The rows of a group lie close to one hidden flat surface of 6 dimensions, which passes through zero. Surfaces can cross.
Some rows, each with its group after it:
[ 18 -49   7  -2 -20  27  36 -38 -21  15 -24] -> Z377
[  1 -32 -41 -31  22 -35 -14 -24  -9  -6   6] -> Z827
[ 25 -17   8 -29  11  -9  19 -18 -26  21 -11] -> Z377
[ -6  19   3 -30  14 -34  16   9  -1   0  23] -> Z827
[-10  15  41  26   6  18 -10  42   1  36 -29] -> Z152
[-14 -21  -6  24 -23   2  24 -30  -8  20  29] -> Z915
[ -9  15  11  -9   5  12  19 -27 -13  40  33] -> Z915
[  1 -10   8  -1   2 -10  -8  -1   3  -5  -7] -> Z900
[  5  19  33  -4 -13 -12  45   7   1  24  12] -> Z915
[ 16  12  28  -1   1 -18  18  26   4  25 -18] -> Z900
[ -7 -15 -16  -5 -15  -9  54  17   0  -2   1] -> Z152
[-18 -21 -12  29 -11  -3   9  30  13   1 -19] -> Z900
[-12  -6 -12  12 -14  16  22  -3   0  23   4] -> Z827
[-24  -4 -34 -29   4  17  34 -15   6  12  -8] -> Z915
[ 25 -29   1  -8   5   2   1  28 -47 -19   2] -> Z827
[ -2 -15  -4   1  -1  28  16  -4 -10  24 -23] -> Z152
[  4  -2   3  -7   8   2  12  -7 -32  32  29] -> Z915
[-26  -5 -28  -4  -6  14  16 -19  21   0  -9] -> Z915
[ -6  38  17 -12  10  11  -6  22  13 -12  -9] -> Z915
[ 24 -13   5  37 -17  39  -6  -4 -17  32 -30] -> Z827
[ 19  -2  -5  -3  12  -8 -30  -3  -7  -2 -10] -> Z900
[-29 -28 -19  14 -16   2  27  -5  15  11  -9] -> Z900
[  7  22  23 -13  -8  -9  37  18   4  -9  -1] -> Z152
[  9 -20 -28   3   5  -5  18  -1  -6  33 -22] -> Z900
[-33   0 -11   4  -3   6  21   8  16  -1   4] -> Z377
[-42 -48 -16  31 -17  14   8  -2  27 -17 -29] -> Z377
[ 23  -2  -7  11 -16  -7  14  -1 -23  13  19] -> Z377
[ 31 -29  48 -42  23 -55   4 -29 -19 -12   6] -> Z900
[-29 -10  -8  31   2 -30   4  28  -4  17  31] -> Z152
[-22   6 -13  -8 -23 -47  61  25  13 -32  49] -> Z152
[ -9 -43  -9  35 -16   7 -13  -8  14 -16 -23] -> Z377
[ 12  32  -5  -8  15   7 -54 -11   4 -22   9] -> Z377
[-28  21  -4 -25  13 -31   6  12  16 -38  33] -> Z827
[-20  17  24  21 -24  27  22  30   6 -23   8] -> Z827
[  2 -13 -10   3  -3 -54   6  31  11 -29   1] -> Z152

New rows, each followed by its group:
[  0  46  -2   5  -9  31  -2 -11  20  19   0] -> Z900
[ 12 -54 -21 -20   9  -5 -24 -24 -17 -46 -14] -> Z827
[ 12   6 -32  39 -21   1 -27   6  -4 -12  31] -> Z377
[  2 -11 -47  -5   2  20 -11 -39  -5  15  -5] -> Z900
[ 3 26 33  0  7 -7  2  9 -3 16 15] -> Z152
[-22 -25 -73  10   3  -4 -10 -38  14  33   1] -> Z827
[-22  15  32  39  16  10 -36  31  -4  42  -1] -> Z152
[ 16  31 -15   4   0  20 -14  -8  13  30 -18] -> Z900
[-16   4  -8 -11  -5   2  31 -24 -13  15  43] -> Z152
[-26 -16 -28 -14   2  -7  -3 -19  14 -29  11] -> Z827
[ -9  31  -9  12 -16  20   9 -28  38  25 -15] -> Z900
[-10 -25 -68  23  -9  26 -40 -32  -5 -19  18] -> Z377
[  6 -18 -20  -1  -3  10  -7  -5   7 -19 -27] -> Z152
[  5  -1  -2  17  -4   9 -30 -31  22   7 -25] -> Z827
[ 22  56  20  -8  13 -22 -15  26  -6   3  31] -> Z377
[ 38 -29 -14 -28   9   2  -1 -26 -11  -8 -37] -> Z152
[ -4  -6  -8   0 -16  11  28  14  16 -19 -21] -> Z152
[-16  17   2   9 -15  11  34  10  13  16   2] -> Z900
[  4   6 -44   9  -3  30  -1   9 -15  26  -9] -> Z900
[ 20  -8  23  -2 -11 -20  35  12 -12  13   0] -> Z915
[-10  -7 -12  -1  -5 -24  18   9  -1   0  24] -> Z152
[ -8  23  63 -19 -27  23  49  -2  11 -25   1] -> Z827
[  7  -5 -29 -31 -18  -1  24 -33  11 -50   5] -> Z152
[ -6  -2   6 -30   2 -15  52 -10  -5   9  16] -> Z827
[-17   2   6  -8 -10   0  36  21  -8 -17  22] -> Z827
[ 13 -20 -26 -11  12 -14  14  16 -38  15  12] -> Z827
[ -8  45  20   8   7 -12  -8  21  23   3  11] -> Z827
[-14  -9  -1  21  -8  27   1  16   9  -1 -25] -> Z152
[ 13  11  33  -3   8 -19 -38 -18  28 -21 -15] -> Z900
[ 32 -37 -18   2  23 -11 -51  -7 -44  -4   5] -> Z915
[ -1 -19   3  39 -13 -17 -23  16  16 -16 -19] -> Z377
[  9 -14   6 -26  12 -20 -24 -16   5 -42  -8] -> Z827
[  0 -10  46   1   2 -36  -3   8  18 -18 -16] -> Z900
[ -2   8   8   8 -18 -18  14 -16  48  -4 -28] -> Z915
[ -7   6  12 -30  11 -26  -8 -28  26 -32  -2] -> Z827
[ -7 -24  11   9  -3 -23  10  -7  21   4 -25] -> Z900
[ -1  16   3  -8  27  21 -32  30 -30 -15  13] -> Z915
[ -6 -19   2  38 -25   9   1  45 -21 -32  25] -> Z915
[-41  36  -4  -3   6  -5   7  36  24  -6  18] -> Z377
[-11  -4 -15  19  -3  12 -14  10   1   0   0] -> Z827
[  7   9  -3 -15   9  17  -3 -37 -17  19  17] -> Z152
[-19 -10  15  17 -15 -16   9  -4  35  -6 -16] -> Z900
[ 12 -24  -9   9  -2 -13 -12 -42  -3  21   6] -> Z915
[ 17  10  52  -9   7 -30  10  38 -11 -12   2] -> Z900
[ -6  22  28 -22  -2  -7  -1 -66  55  -5 -17] -> Z827
[ -8 -15 -31 -23 -15  -5  63 -19 -14  -1  28] -> Z152
[-13  26  -4  29   2   2 -34  36   8  -9   8] -> Z827
[  6   7  42 -21   0 -22  23 -22  12   9  -2] -> Z900
[ -1   4 -10  -8  -6  22   0 -19 -11  -4  14] -> Z377
[-20  18   6   9 -13  11 -20 -35  38 -23   3] -> Z900
[-13 -17 -13  -5 -20  22  76 -21 -15  43   5] -> Z827
[  4 -34 -13  -9   4  -2 -14   3 -19 -40   2] -> Z827
[ -4   8  22 -15  -3  -1   0 -28  27 -20 -10] -> Z827
[-13  11  21   8 -10  -3  18  10  18   1  -8] -> Z900
[ 11 -38  -4  36 -28 -20 -10 -28  18  -4  -4] -> Z915
[  8  25  70 -15   1 -28   4 -16  24 -10  -3] -> Z900
[  9  -4  16 -38  12   0  48 -13 -22  33   2] -> Z377
[-26 -40 -35  28   1  10 -11   3  -1  13  -8] -> Z152
[-26   8   8  18   4  25  -2  -6 -13  37  28] -> Z152
[ -3   0  -3 -12 -12 -10  40   4  -2  -3  15] -> Z152
[ -8 -14 -29 -24   8 -23  39  -4 -16  17  22] -> Z827
[  9 -19 -20  -5  12   0 -28  -7 -16 -14   3] -> Z900
[ 13  -2  -2 -22  -4   1  16 -17  -6  -4  -3] -> Z152
[  2   2  11  11   5  13 -19   5   6   3 -18] -> Z152
[ 15  19  54 -18 -11  36  18 -23  -5  -2  -8] -> Z377
[ 27 -25 -39 -25  28 -39 -10 -38 -13  46 -13] -> Z827
[  2 -14  -9   7 -21 -12  19  17  24 -25 -33] -> Z915
[-15   9  26 -43  -2 -16  56 -28  14 -10  15] -> Z827
[  8   6  18   4  -1   0  -7   4 -14   6  21] -> Z915
[-37 -10 -19  42 -22   4   7  48  35 -33 -17] -> Z152
[ 15  -9 -28 -14  10   9 -11 -11 -28   3  13] -> Z900
[ -6   5 -18   2   4 -10  -3 -16  15  29  -1] -> Z827
[  5   5  -9 -18  11 -27   8  -8  -3  21   7] -> Z827
[ -2 -42  13  -4   2 -33   4  -9   6 -12 -17] -> Z900
[  5 -37   3  49 -27 -23  10  25  10   1 -10] -> Z377
[ 12  -3   2  -3   2  -8  19   1   4  27 -17] -> Z900
[  5 -14   0 -12  -5 -11   5 -56  23  13 -14] -> Z900
[ 12  -3  -6 -25   0  38  17 -40 -19  22  -9] -> Z152
[-22  -9  -1 -24 -11   0  39 -30  14 -18   7] -> Z827
[ -2 -11  -5  -3 -12   3  56  37 -21  -2   7] -> Z915
[ -5 -39  10 -43  -4  -1  54  -7 -31 -49  18] -> Z827
[-36  14   5 -12  -7  -9  23  16  11 -47  32] -> Z827
[-12  30   2 -41  10   6  44  -1  16  17 -17] -> Z915
